The same things were measured in two ways. Each way mixes the same 9 hidden numbers, adds some noise and spreads widely along 5 directions of its own, which tell nothing about the thing.
In the rows, 128 means zero.
Some things both ways: the first way, then the second way.
[117 124 109 159  88 124 127 117 141 110 115 153 154 151]
[104 139 144 122 127 139 147 167 146 155 116 156 143 130 121 118]

[156 139 154 140 128 141  87 128 136 164 161 164 160 190]
[142 145 118 149 134 139 109  97 139 137 136 122 110 135 161 129]

[177 123 113 131 102 117 142  82 173 155 136 166 124  91]
[139 129 111 113 137 119 156 121 130 113 138 107 163 150 107 140]

[ 92 110 143 122 137  96 188  82 147 126 181 106  94 144]
[ 95 157 130  81 112 118 143 135 146 157  74 137 131 136 122 153]

[134 126 168 166 114  95 107 176 126 131 127  99 152 163]
[143 153 168 117  73 159 115 177 113 121 159 146 121 100 118  88]

[106 121 133 127 157 173 129 104 131 132 168  63 102 161]
[140 131 114 172 114 122 137 120 130 127 179 116 161 127 125 154]

[137 152 150 118 135 119 125 132 147 165 135 133 118 141]
[ 99 129 126 122 103 118 104 125 137 149 113  92 102 100 153 138]

[189 137 158 112 145  97 132 139 130 166 131 106 103 120]
[106 128  97  93  97 111 140 127 143 120 126 104 107 122 126 148]

[137 131 128 164 110 128 122  77 147 148 150 152 110 130]
[134 149 105 150 139  95 137 121 148 129 143 125 111 127 165 127]

[147 150 135 130 145 152 114 107 143 134 146  99 129 150]
[107  94 131 162 111 156 127 131 152 179 155 119 129 116 110 161]

[161 171 102 140  94 150  89  80 196 121 126 186 147 159]
[134  85 133 118 116 162 131 118 129 129 140 125 137 120 113 112]

[135 121  97 179  87 107  82  95 182 116 141 160 149 150]
[150 135 114  94 136 112 152 138 111 147 142 142 112 130 134 124]

[115 130 147 123  79 114 114  83 155 148 162 147 131 158]
[140 170 130 153 118 143 135 142 158 108 149 106 121 120 120 108]

[180 159 131 114  96 108 101 155 148 173 117 175 150 112]
[158 123 117 112 137  94 149  84 124  88 134  96 149 130 110 170]

[112 104  91 115 111  61 172  94 131 140 165 139  87  82]
[172 142 138 112  75  82 137  78 143  91 144 115 124 112 113 146]

[ 70 124  92 147 113 150 138  52 178 117 157 186 121 192]
[134 156 143 168 115 163 107 117 133 123 133 130 183 143 143 108]

[153 154 157 133 102  90 122 139 134 130 131 124 169 139]
[149 100 163 109  91 159 116 128 140  98 162 116  98 106  92 134]

[ 81 136 151 134 118 121 110 149 107 118 161  77 161 173]
[139 126 130 133 119  98 130 129 143 118 182 101  89 109 120 161]

[145 134 174 135 128 115 158 138 149 130 101 122 139 175]
[ 87 128 129  95 109 172 126 165 132 105  96 129 137 116 121 114]

[119 160 129 129 102 148  87 123 153 124 133 143 167 191]
[108 120 133 119 140 140 127 127 136 156 116 135 121 127 129 165]

[105 140 132 139 119 141 101 153 123 147 165 139 160 153]
[146 131 139 153 106 125 144 145 139 133 157  93 146 108 101 109]

[ 83  86 116 171 110 100 113 105 145 130 141 107 152 142]
[136 174 131 127 132 110 123 153  98 155 155 126 123 129 145 168]

[132 150 129 138 111 103 148  57 173 143 118 131  61 118]
[ 94 163 136 139  77 143 120 169 143 113 122 110 153 111 126 111]

Other things, the second way, with their names:
(215): [120  80 139 158 131 136 135 149 137 173 161 103 127 101 114 117]
(236): [111 113 139 119 110 170 123 146 124 171 124 129 132 117 116 136]
(407): [ 93 129 105 140 118 121 136 139 163 136 151 100 136 145 130 126]
(104): [133 126 105 165 126 128 153 132 154 145 172 106 130 116 117 134]
(798): [137 117 108 159 160 114 155 116 141 177 165 111 132 131 120 166]
(734): [143  77 149 146 113 189 108 118 127 101 164 141 134 107 123 107]
(652): [104 169 100 154 112  91 129 152 136 155 153  85 125 121 157 122]
(744): [182 115  99  82 108  94 157 110 113  50 174 105  93 119 125 110]
(440): [131 141  96  56  82  97 138 163 108  89 131  89  54  85 149  83]
(633): [158 138 113 145 114 126 127 100 125 124 142 121 114 107 158 113]
(640): [154 146  95 153 115  76 123 109 125 120 188  90 100 122 172 122]
(325): [114 120 116 146  97 111 143 121 156 125 128  89 151 107 120 119]
(433): [128 133 118 162 130 121 126 120 135 149 157 122 150 136 149 133]
(586): [113 125 101 147 102 125 144 128 149 153 172  98 153 142 113 136]
(129): [151 126 163 152 102 148 115 148 102 139 166 130 141  86 122 124]
(611): [110 122 124  90  93 113 112 115 136 137 121  97  89 112 135 146]
(732): [121 137 119  95  80 165 113 137 121 117 114 129 102 102 145  98]
(851): [117 133 129  71  86 142 119 154 116 103 135 118 110 129 123 116]
(361): [134 141 121 170 126 109 119 118 133 181 155 131 126 119 167 131]
(728): [107  84 119  74 104 163 110 116 125 122 103 133  85 112 134 138]
(903): [ 74 134 133 140 121 141 128 160 173 156 140 105 135 153 104 161]
(699): [144 140 141 140 134 136 150 152 119 117 154 127 180 149 104 131]
(244): [111 135 152 105 110 151 120 145 137 153 122 148 127 130 118 141]
(382): [137 105 119 128 105  83 137  70 145 119 128 102 136 114 124 178]
(8): [156 109 110 109 112 125 126 102 112 128 133 127 105 104 153 118]
(245): [126 134 123 142  84 102 120 142 128 142 137  97  97  67 155  99]
(201): [117 172 118 131 132 126 132 148 136 143 124 121 131 141 141 141]
(637): [110 130 141 121 107 147 117 169 104 121 136 128 147 119 129 136]
(157): [139 141 148  76 120 113 131 151  80 129 112 125 150 128 116 154]
(115): [105 131 125 107 106 142 128 148 135 120 148 114 157 163 109 137]
(721): [125  96 125 121 123 112 127  85 141 122 117 109 126 110 130 161]
(154): [107 116 118 105  99  97 122 115 144 144 137  66  99 111 120 149]
(799): [103 144 138 122 123 156 116 142 150 135 125 130 136 149 128 127]
(569): [156 116 116 139  95 108 131 129 109  59 180  71 143  94 129 107]
(422): [135 133 126  95 124 122 140 140 106 138 135 136 122 124 123 147]
(442): [133 151 117 151 117  90 150 147 130 145 166  95 132 104 127 146]
(400): [ 79 154 131  86  95 141 102 154 134 163  92 134  94 124 152 141]
(98): [119 131 108 139 116 117 101 117 125 130 116 102  96 108 187 111]
(723): [116 137 100 165 167 136 124 100 149 145 122 129 129 146 172 150]
(784): [159 155 141 105 103  83 124 122 101 102 117 117 112  83 150 134]
(269): [122  91 149  93 105 160 142 146 117 119 133 103 184 140  65 135]
(617): [144 138 110 140 130  65 137  99 122 121 122  65 132  89 149 142]
(594): [ 96 159  88 103 119 109 123 126 127 112 114 111 128 151 167 145]
(719): [156 116 122 100  95 119 125 119 122  98 167 111  80 104 130 120]
(441): [188 148  99 134 150  90 162  95 128  66 184  96 119 128 120 158]
(235): [100 119 127 130  94 142  99 131 135 144 133 107 108 113 146 138]
(604): [137 117 129 116 137 123 165 150 121 109 135 104 160 117  90 135]
(751): [137 125 135  84 121 129 141 139  92  92 132 119 198 163  96 144]
(647): [116 105 114 120 144 132 158 160 134 140 131 138 134 131 125 106]
(470): [125 119  95 155  86 106 154 149 149 155 201  76 115 106 114 107]
(266): [150 125 147 176  74 123 121 132 141 102 171  95 153  91 125  75]
(626): [143 147 117 124  96  96 123 111 146 131 146 112  79 107 154 113]
(463): [136 145 129  89 129 128 141 107 140 115 102 124 137 148 115 138]
(766): [115 153 143 136 125 174 130 172 140 111 145 122 162 151 109 102]
(249): [149 122 146 114  98 182 116 137 108  95 154 137 137 119 110 126]
(148): [124 118 100 126 106 129 137 123 122  89 123  92 135  95 136 123]
(309): [ 98 122 113  98 120 150 118 147 128 158 116 114 104 131 138 127]
(883): [146 128 120 118 138 109 130 100 125 152 141 112 122 133 136 145]
(891): [134 107 115 108 126 113 137  94 130 122 126 113 121 114 133 152]
(31): [135 132 125 125 150 128 131 149  83 154 122 114 145 113 148 124]
(782): [ 71 148 150 149 108 161 112 165 152 185  82 103 156 116 126 127]
(111): [ 99 152  86 107 154 107 164 151 118 211  98 138 147 156 145 149]
(900): [119 145 128 140 125 129 108 120 136 148 120 113 119 121 155 136]
(203): [149 137 135 157 135 145 115 133 110 138 148 130 128 107 157 107]
(538): [118 134 126 129 109 116 125 138 166 137 145 104  83 112 135 111]
(878): [167 165 144 131 154 111 142 162  91 115 156 128 141 122 129 143]
(698): [124 136 113  72  90 108 146 125 142 143 127 124 104 133 117 134]
(357): [119 129 144 112 145 138 138 135 146 100 108 137 126 123 122 134]
(103): [129 127 144  91  90 121 115 144 106 113 145 100 120 108 116 139]
(585): [136 121 106 174 119 136 147 134 133 124 157  93 170 113 130  86]
(462): [116 142 142  93 121 119 137 147 109 153  94 136 158 126 122 148]
(635): [115 142 112  97 152 153 138 138 104 135  92 147 152 153 136 171]
(449): [144 144 124 106 124  91 135 130 122 135 149 122 109 123 135 147]
(714): [131 116 145 121 114 116 118  99 122 142 116 135 140 113 136 164]
(550): [ 96 122 125 139 115 119 109 146 136 165 142  79 115 116 142 121]
(664): [134 156 129  83 136 114 135 126 111 143 105 156 123 142 145 154]
(673): [158 145  97  74 110 115 165 149 123  84 154 106  85 115 115  96]
(770): [155 147 144 123 138 106 132 139 110 124 156 122 124 116 135 130]
(113): [105 137 126 143 141 128 129 125 126 182 103 126 160 138 138 166]
(530): [124 151  94 156 101 126 139 108 153 151 133  82 128 109 129 137]
(527): [ 61 132 115 142  91 149 127 168 166 122 110  75 165 133 115 105]

Some of these things the first way, each followed by its name:
[178 157 153 142 137 113 122 102 172 129 119 139 130 171]
(728)
[168 117 152  89 107 122 157 103 146 167 167 143 130 117]
(463)
[147 123 159 146  86 157  97  91 156 170 160  98 139  99]
(878)
[156 160 120 123  99 141  80 139 155 162 123 151 138 131]
(462)
[115 157 145 131 138 148 127  85 178 136 146 121  89 175]
(148)
[ 81 128 118 135 102 161 109 104 169 117 142  92 135 155]
(129)
[177 200 131 176 133  92 129  70 180 156  98 204  72 122]
(527)
[107 126  94 112 104 130 122 142 148 177 128 174 134 102]
(617)
[152 136 163 117 136 143 114 141 127 180 153 134 141 154]
(900)
[156 132 120 162 133 130 122 108 153 144 125 151 121 136]
(433)
[174 127 167 158 144 136 148 100 148 164 135 153 129 156]
(723)
[131  79 117 118 118 107 147 136 121 136 142 107 158 120]
(719)
[103 121 131 134 110 144 100  94 138 147 164 134 140 173]
(201)
[195  59  92 132 132 132 128 147 135 186 124 149 151  80]
(111)
[141 105 143 103 113 126 135 161 116 188 134 103 121  87]
(784)
[124 129 117 130 140 124 133 107 143 137 130 132 125 152]
(235)
[127 148 137 151  87 139 106  80 168 124 133 159 151 178]
(766)
[149 123 141  96 130 108  95 165 147 175 141 141 130 164]
(530)
[ 67 133  99 113 144 152 148 122 124 127 161 138 117 168]
(325)
[153 190 158 160 119  96  69 151 157 147 126 132 135 155]
(103)
[141 191 127 129 116  89  93 116 173 147 143 163 117 137]
(154)
[112 173 190 106 152 165 118 127 103 135 186  67 135 196]
(903)
[191 113 141 103 116 124 121 109 169 170 124 129 111 137]
(732)
[136 132 119 172 135 112  85 166 150 131 129 168 167 191]
(8)
[119  92 109 150 107  90 141  70 169 138 150 120 101 107]
(440)
[106  90 137 148 129 167 160  83 160 139 160 108 132 145]
(203)
[122 115 112 109 135 179  92 173 104 177 129 163 181 181]
(98)
[155 118 129 119 115 113 113 120 123 172 164 132 119 116]
(626)
[106 136 145  78 135 187 125 135 118 180 159 128 143 163]
(782)
[102 139  96 110 116 149 111 132 137 131 134 139 142 158]
(714)
[168 141 131 131 111 128 115  84 180 160 166 148 120 113]
(883)
[146 161 124 118  81 132  85  98 144 150 148 162 139 140]
(538)
[202 149 131 167 129  99 142 117 164 157 106 165 127  83]
(751)
[107 137 114 127  93 158 130  83 167 130 149 133 135 122]
(604)
[145 134 142 145 135 126  88 163 138 148 131 150 187 195]
(309)
[172 164 155 150 107 110  74 145 140 159 144 127 138 133]
(449)
[ 46  87  81  97 101 170 106 118 122 129 165  87 146 149]
(442)
[ 74 117  69 149  50 136 125   4 207 108 153 154 117 105]
(770)
[158 150  94 128 110 129 130 101 172 136 121 168 151 104]
(269)
[123 106 144 160 139 113 145 149 141 125 149 109 164 149]
(798)
